All groups share one centre, and each spreads out both ways along 14 directions, with some noise.
(in the rows, 128 means zero)
Some rows, each with its group after it:
[145 153 106 153 145 140 155 144 150 165 143 134 126 128 146 147 133 144
 111 139  96  99  77 168 149] => Sefa
[147 131 102 135  63  92 166 141 126 110 100 115 112 132 140 110 149 101
 131 107 126 159 107 155  80] => nul
[119 142 131 105 119 124 145 157 140 125 146 104 132 156 137 134 153 135
 153 116 111  98 137 134 121] => Sefa
[115 139 160 121 171  88 167 139 129 140 128 132 110 134 147 119 117 164
 151 119  85 115 165 156 127] => Sebi
[156 136 117 116  81 158 147 158 146 115 135 116 135 131 177 136 119  95
  94 162 164 103 139 152 118] => Sebi
[139 103 116 118 139 106 136 151 147 153 113 141 117 113 112 121 116 108
 141 162 142 110 132 144 127] => nul
[114 149 119 128 128 142 166 125  93 114 137 128 133 142 143 119 126 114
  65 165 130 109 176 122 147] => Pek
[129 125 113  93 115 121 105 111 146 114 122 112 141 149 119 117 157 106
 135 127 144 159  93 130 100] => nul
[118 103 163 138  99  99  65 105 157 129  94 111 102 106 142  77 113  82
 152  71 181 118 120 151  77] => Pek
[119 144 119 137 145 106 156 130 134 153 122 118 122 139 117 109 128 106
 126 138 110  88 127 150 140] => Sebi
[161 121 141 147 148  76 164 123 178 138 141  86  69 139 132  97 139  89
  75 144 129 115 138 178 128] => Sebi
[145 155 165 169 159 102 147  89 140 125  98 130 111 109 105 110  92 130
 127 122 124 118 151 150 107] => Sefa
[120 140 180 165 139 118 104  94 135 103 116 123 128 114  81 126  92 122
  83  96 145 120 166 103 104] => Sefa
[138 107 151 108  73 104 130 124 107 115  90 132 128 117 165  93  83  94
 130 101 146 139 140 128 109] => nul
[130 104  96 111 170 136 115 174 156 165 151 140  96 111 158 117 143 134
 145 181 175 128 137 175 114] => Sebi
[128 119 147 110 111 105 121 140 141 113 120 134 129 145 109  92 142 134
 104  97 108 179 112 116  88] => Sebi
[150 124 130 122 118 112 138 160 118 150 151 100  84 116 146 107 109 170
 148 105 124 153 115 155 100] => nul
[ 98 144 133 186 120 131 118 145 166 127 141 134 108 133 169 117 175 116
 112  78 133 122 130 158 104] => Pek
[176 119 144 128 142  89 155 125 134 143 112 112  87 113  85  90  94 119
  97 157 133  99 132 148 114] => Pek
[125 119 133 147 140 120 113 119 157 152 135 130 121 128 156 110 122  96
  96 131 141 123 114 148 143] => Sebi
[147 125 139 128 147 120 139 113 129 122 115 120  99 128 114 101 133 117
 139 145 143  79 153 136 134] => Sefa
[158 132 113 137 127 143 135 108 108 120 141  96  78 114 116 110 141 156
 141 140 142 136 125 140 123] => Sefa
[127 162 107 151 140 130 137 110 154 145 126 105 131 123 132 149 125 119
 114 142 130 107  98 179 112] => Pek
[154 116 144 134 112 145 132 165 111 114 133 148 101 116 135 114 137 154
 136 117 149 101 154 119 110] => Pek
[110 128 125 135 166 153  97 133 124 131 151 123 121 123  95 125 134 131
  85 145 160  88 155 116 128] => nul
[159 132  98 125  99 117 177 141 109 125 121 116 111 139 125 115 142 109
 127 150 123 112 122 135 139] => Sebi
[112 101 140 123 158  87  83  84 110 158 122 121 105 127 110  86 131 143
 177  70 109 153  74 118 144] => Pek
[109 125 124 111 150 110 132 135 141 131 153 114 124 145 151 136 155 137
 142 133 119 157 141 137 131] => Sefa
[122 138 162 151  70 136 156 141 185 104 164  88 119 139 182 147 153 114
 156 146 132 178 189 126 132] => nul
[119 172 102 122 137 160 147 111 118 127 123 130 162 133 138 149 127 135
 118 173 124 113 122 149 126] => Pek
[102 130  60 122 140 154 131 164 121 149 145 148 144 115 168 158 140 124
 100 177 154 148 122 164 118] => nul
[153 109 126 154 128 118 119 194 131 172 119 148  73  87 133  88 103 143
 125  97 161  70 111 176  78] => nul
[111 134 128 143 114 123 121 115 119 129  98 150 137 120 176 108 112 100
 101 105 143 122 121 158 110] => nul
[121 175 122 176 131 109 146 133 144 121 141  94 112 120  80 155 135 172
  85  95  91 165 111 153  69] => Sebi
[ 98 117 104 118 163 103 121 148 146 161 105 143 134  98 110 139 100 114
 143 163 147 122 141 162  99] => Sebi
[145 138 120 137 114 137 152  91 129  80  96 127 126 106 117 159 138 121
 178 172 154 145 179 132 112] => nul
[ 72 163 145 126 145 139 122 105 105 147 129 121 169 135 144 134  92 141
 151 120 101 116 148 122 151] => Sebi
[159 126 137 164 127  78 179 110 120 109 121 115  83 125 118 128 137 122
  94 116 105 123 147 140 135] => Sebi
[ 86 149 128 152 144 153 141 155 129 133 184 106 115 151 167 122 155 131
  78 140 131 103 186 132 152] => nul
[146 108 147 123 129 115 123 124 140 130 146 110  95 120 150 117 127 146
 151 129 139 168 137 136 126] => nul
[121 140  88 133 137 128 165 182 129 150 134 145 116 132 153 128 157 136
 145 150 124 109 134 167 114] => Pek
[104 127  89 116 140 118 140 132  89 122 125 126 133 132  73 133 145 131
 131 150 118 141 145 100 133] => Pek
[129 124 125 126 136 130 116  98 131 141 120 121 126 109 142 121  94 122
 131 153 141 164 121 142 134] => Sefa
[101  89 121 112 132 120  95 112  94 124 112 155 143 129 120 124 136 108
 151 106 135 123 126  86 162] => Pek
[104 134 113 128 138  83 159 132 126 143 113 101 116 133  96 102 107  82
  99 155 126 108 165 145 118] => Sefa
[139 147 118 122 132 119 159 145 164 144 109 142 133 138 156 124 147 114
 161 142 117  98 109 178 116] => Sebi
[144  88 114  97 122 112 157 195 132 164 132 174 127 142 186 121 141 114
 132 138 116  86 108 142 166] => Sefa
[155 131 118 125 142 128 134 125 152 127 122 129 119 126 142 136 143 121
 131 144 145 104 111 164 116] => nul
[ 93 132 138 143 164 142 114  74 123 102 103 173 140 144 151 110 181  93
 143 133 147  90 163 117 162] => Sebi
[164 132 138 116 126  88 152 103 125 120 118  82 102 135  62 118 124 144
 159 118  98 136 110 120 119] => Sefa
[143 131 130 158 149 128 144 157 191 135 158 113 115 118 122 173 123 124
  99 158 129 137 151 155 124] => Pek
[116 147 100 110  97 136 156 170 119 133 131 117 156 132 141 155 112 124
 121 148 121 116 134 138 115] => Sefa
[137 149  91 135 140 154 152 147 134 126 157 131 124 141 167 159 173 147
 113 153 128 129 117 159 132] => nul
[142 131 107 119 135 140 123 141 145 146 127 120 139 107 116 175 102 131
 155 153 143  93 115 149 126] => Pek
[125 107 134 138 157  94  99 105 149 143 119 130  91 120 121  89 156 133
 170  97 134 160  97 148 108] => Pek
[161  94 138 121 134 119  98 128 118 150 131 117  91  71 149 131  48 154
 128 134 172 162 128 157 105] => nul
[130 141 128 127 138  89 143 149 160 125 113 120 137 129  65 153 130 123
 137 125 122 106 130 138  82] => Sefa
[141 111  64 128  93 126 153 178 112 107 132 120  74 127 129 115 204 116
 132 147 166 113 146 149  89] => Sefa
[103 140 147 123 119 122 127 110 144 137  95 144 154 139 176 100 122  86
 167 118 128  94 131 148 137] => Sebi
[139 114 132 106 139  80 157 151 170 165 116 143 133 133 135 112 113 129
 166 140  83 191  96 152 121] => Pek
[146 128 128 178 150 108 110 122 179 142 132 116  97  86 110 148 105 125
  92 135 165 155 120 175  79] => Sefa
[147 124 104 131 105 120 138 167 140 133 140  99 102 114 109 141 125 125
 111 138 147 111 124 150  97] => Sefa
[115 117 117 130 109 113 121 145 121 156 131 121 125 127 135  97 108 112
 107 115 126 151 107 126 127] => Sebi
[184  96 143 124 137 144 108 123 152 120 104 177 110 100 158 127 142 134
 163 143 177 102 110 151 117] => Pek

New rows, each followed by its group:
[114 148 101 104 129 128 151 198 120 149 160 111 139 131  99 146 106 183
  85 138  88 175 119 136  80] => Sebi
[142 117 126 121 123 122 139 140 121 136 128 131 113 125 133 113 129 135
 136 130 126 119 125 134 131] => Sefa
[126 126 107 116 140  82 170 158  91 156 140 124 102 160 148  75 144 128
  87 102  85 114 105 145 144] => nul
[127 131 119 164 162 120 132 106 133 127 116 138 104 122 105 111 150 107
  93 146 144 101 143 142 130] => Sefa
[116 139 104 135 102 137 129 153 150 152 142 105 118 138 168  95 139  94
 112 135 150 129 112 166 110] => Sebi
[153 128  93  69  74 134 147 143 120 145 130  52 118 137 129  87  91  75
 173 195 174 116 139 144 121] => Sebi
[148 109 116 133 112 136 117 121 127 150 129 132 121  95 166 127  84 127
 113 146 147 178 100 149 130] => Sefa
[147 101 134 117  89 115 139 166  75 149  98 164 116  99 135  82  73 152
 161 106 129 155 122 114 105] => Sefa
[161 122 123 134 141 108 151 132 153 149 141 117 103 130 141 123 126 120
 116 146 120 125 104 159 144] => Sebi
[142 120 146 140 123  90 169 113 139 118 119 129 110 135 181 116 123  88
 101 136 126 135 160 153 144] => Sefa
[110 111 151 137 181 134  99 116 123 149 125 193 139 115 162 133 136 173
 162 104 111 140 114 123 158] => Sebi
[135 111 148 146 150 154 131 172 139 136 153 180 106 130 195 117 164 146
 126 120 139  93 152 138 151] => Pek
[143 163 144 147 154 135 142 113 132 147 114 134 136 114 109 131  87 154
 142 135 108 105 117 147 125] => Sefa
[147 115 100 128 140 139 125 155 143 151 137 162 145  94 145 182 105 159
 133 156 136 180  92 148 118] => Sefa
[154 104 118 122 124 106 146 112 137 125  88 167 149 110 126 147  99  86
 113 166 138 142 121 134 139] => Sefa
[130 179 133 157  78 166 157 122 172  92 154  87 163 154 127 186 153 111
  97 144 112 125 138 118 132] => nul
[138  99 126 135 114 102 145 145  99 130 111 153 123 116 106 115 101 108
  85 129 129 128 140 104 135] => Sefa
[106 127  92 153 133 151 123 173 129 134 137 157 132 121 134 147 157 114
  76 145 154  88 139 139 119] => Sefa
[135 134 121 138 140  96 133 106 164 118 114 128 148 129  84 168 137 115
 119 130 111 158 101 133 110] => Sefa
[116 152  19 124 147 141 147  92 102 137 130 102 148 108 110 201 132 111
  95 219 148 151  95 171 134] => Pek
[157  98 112 110 103 131 133 141  96 118 126 128  98 132 117 106 154 128
 134 131 136 109 117 110 143] => Sefa
[172 124 129 173  97 108 159 147 152 100 132 120  69 130 143 105 178 114
  78 106 144 126 127 160  90] => Sebi
[118 121 150 167 155 112 124  69 125 120 118 135 118 122 135 126 121  87
  96 129 140  99 159 122 176] => Sebi
[ 61 113  83 120 145 123 106 132 109 152 109 159 139 126 145  92 154  88
 158 148 157 140 141 133 128] => Sebi
[109 121 133 127 147 112 125 145 126 146 147 113 108 130 130 106 122 128
 112 126 132 125 150 134 130] => Sefa
[ 92 139  76 159 190 136 143 154  98 160 133 163  85  92 152  95 143 161
 152 176 165 167 178 181  91] => Sefa
[ 99 135 141 143 109 101 156 142 146 135 108 149 151 156 161 113 134  70
 107 104  96  93 138 132 150] => Pek
[172 117 144 138  71 104 167 158 164 107  96 149 113 118 193 128 126  90
 112 120 147 107 137 175  93] => Sebi
[128 131 121 125 106 125 139 145 120 121 139 121 118 146 131 120 163 141
 135 102 111 129 115 123 122] => Sefa
[118 158 141 115 108  90 170 144 124 130 114 103 141 133 128 125  86 128
 148 122 106 141 155 143  95] => Sefa
[160 104 112 137 123  93 140 142 153 186 154 106  97 126 153 100 102 110
 107 133 111 166  60 160 155] => Sebi
[160 140 113 156 113 120 140 128 145 160 117 109  98 114 124 111 126 121
 180 119 136  89  81 169 119] => Sebi
[143 150 101 158 120  96 192 112 149 123  92 128 117 135 142 122 143  66
  96 161 122  91 136 178 130] => Sefa
[124 139 104 141 119 107 150 128 140 127 106 146 148 131 112 147 141 111
 118 128 107 144  98 137 114] => Sefa
[104 124 114 106 121 125 159 159  89 132 130 124 116 126 172 108 107 114
 123 162 150 109 197 141 132] => nul
[ 88 109 136 122 156  74 125 104 134 137 107 146 119 140 147  85 149 106
 143 114 112 179 138 138 127] => Sebi
[134 129 115 133 161 122 122 111 158 145 114 166 151 130 120 149 157 141
 157 131  98 152  64 141 135] => Sefa
[ 86 151 151 159 187  96 143 158 173 153 151 136 124 148 151 126 146 120
  95 116 113  82 164 163 124] => Sefa
[159 146 183 143 144 121 120 108 174 145 108 139 148 114 121 142  72 137
 139 110 113  96  98 145 122] => Sefa
[ 29 138 115 134 135 102 137 187 105 186 149 123 123 147 161  59 122 118
 120 110  99 144 168 137 127] => nul
[134 123 109 141 111 137 117 172 122 122 101 146 114  88  91 128 112 130
 135 140 187 107 156 138  56] => Sefa
[131  97 145 124 159  69 153  83 120 115 115 136  98 127 149 115 132 112
 133 134 115 166 162 130 161] => Sebi
[105 115 109 128 137 124 132 184 139 140 109 172 145 115 129 137 114  80
  90 165 174  59 178 144 110] => Sefa
[157 117 132 115 125 115 151 103 135 126 105 136 133 122 143 133 101  98
 130 165 129 124 128 139 151] => Sefa
[ 92 122 125 114 141 120 107 154 148 133 154 118 137 142 121 138 150 130
 120 117 131 131 134 123 117] => Sefa
[114 114  84 124 112 136 120 179 130 143 151 126 114 146 119 120 195 127
 115 111 124  98  90 129 125] => Sefa
[106 143 123 148 122 121 140 101 145 109 121 113 125 130 139 133 146 105
 135 143 134 156 161 142 119] => nul
[136 110 119 120 153  84 123 127 150 141  92 151 119 117  81 115 135 119
 168 133 134 143 107 141  98] => Sefa
[111 115 160 106 127  88 134 154 146 149 171  71 100 149 161 103 112 121
 113 108 117 126 159 141 136] => Sefa
[143 134 157 139 142  81 159 121 153 119 130  97  98 142 111 117 133 108
 111 122 116  89 157 142 126] => Sefa
[113  93 144 127 126  89  98 168 179 180 136 143 133 127 158 113 111 106
 110  89 120 138  76 150 122] => Sefa
[ 81 160  96 143 123  96 142 124 138 132 137 104 148 140 126 147 145 131
 116 113  95 217 110 144  91] => Sefa
[126 117 153 120 168 125 106 135 144 160 140 121 108 107 132 112  89 145
 155 140 145 109 149 146 128] => nul
[136 106 130 129 127 115 143 167 141 148 130 149 116 133 142 107 134 105
 108 135 133  89 129 136 141] => nul
[134 152 121 170 108 139 148 127 120 124 117 138 125 114 148 127 120 125
  96 124 131 130 128 148 111] => Sefa
[158  85 116 151 145 153  88 122 142 152 148 168 101  88 187 146 137 151
 153 133 169 171  85 147 150] => Sebi
[111 185 124 182 169  88 189 111 120 133 149  95  85 146 122 108 159 170
 121 106  72 167 145 164 112] => Sefa
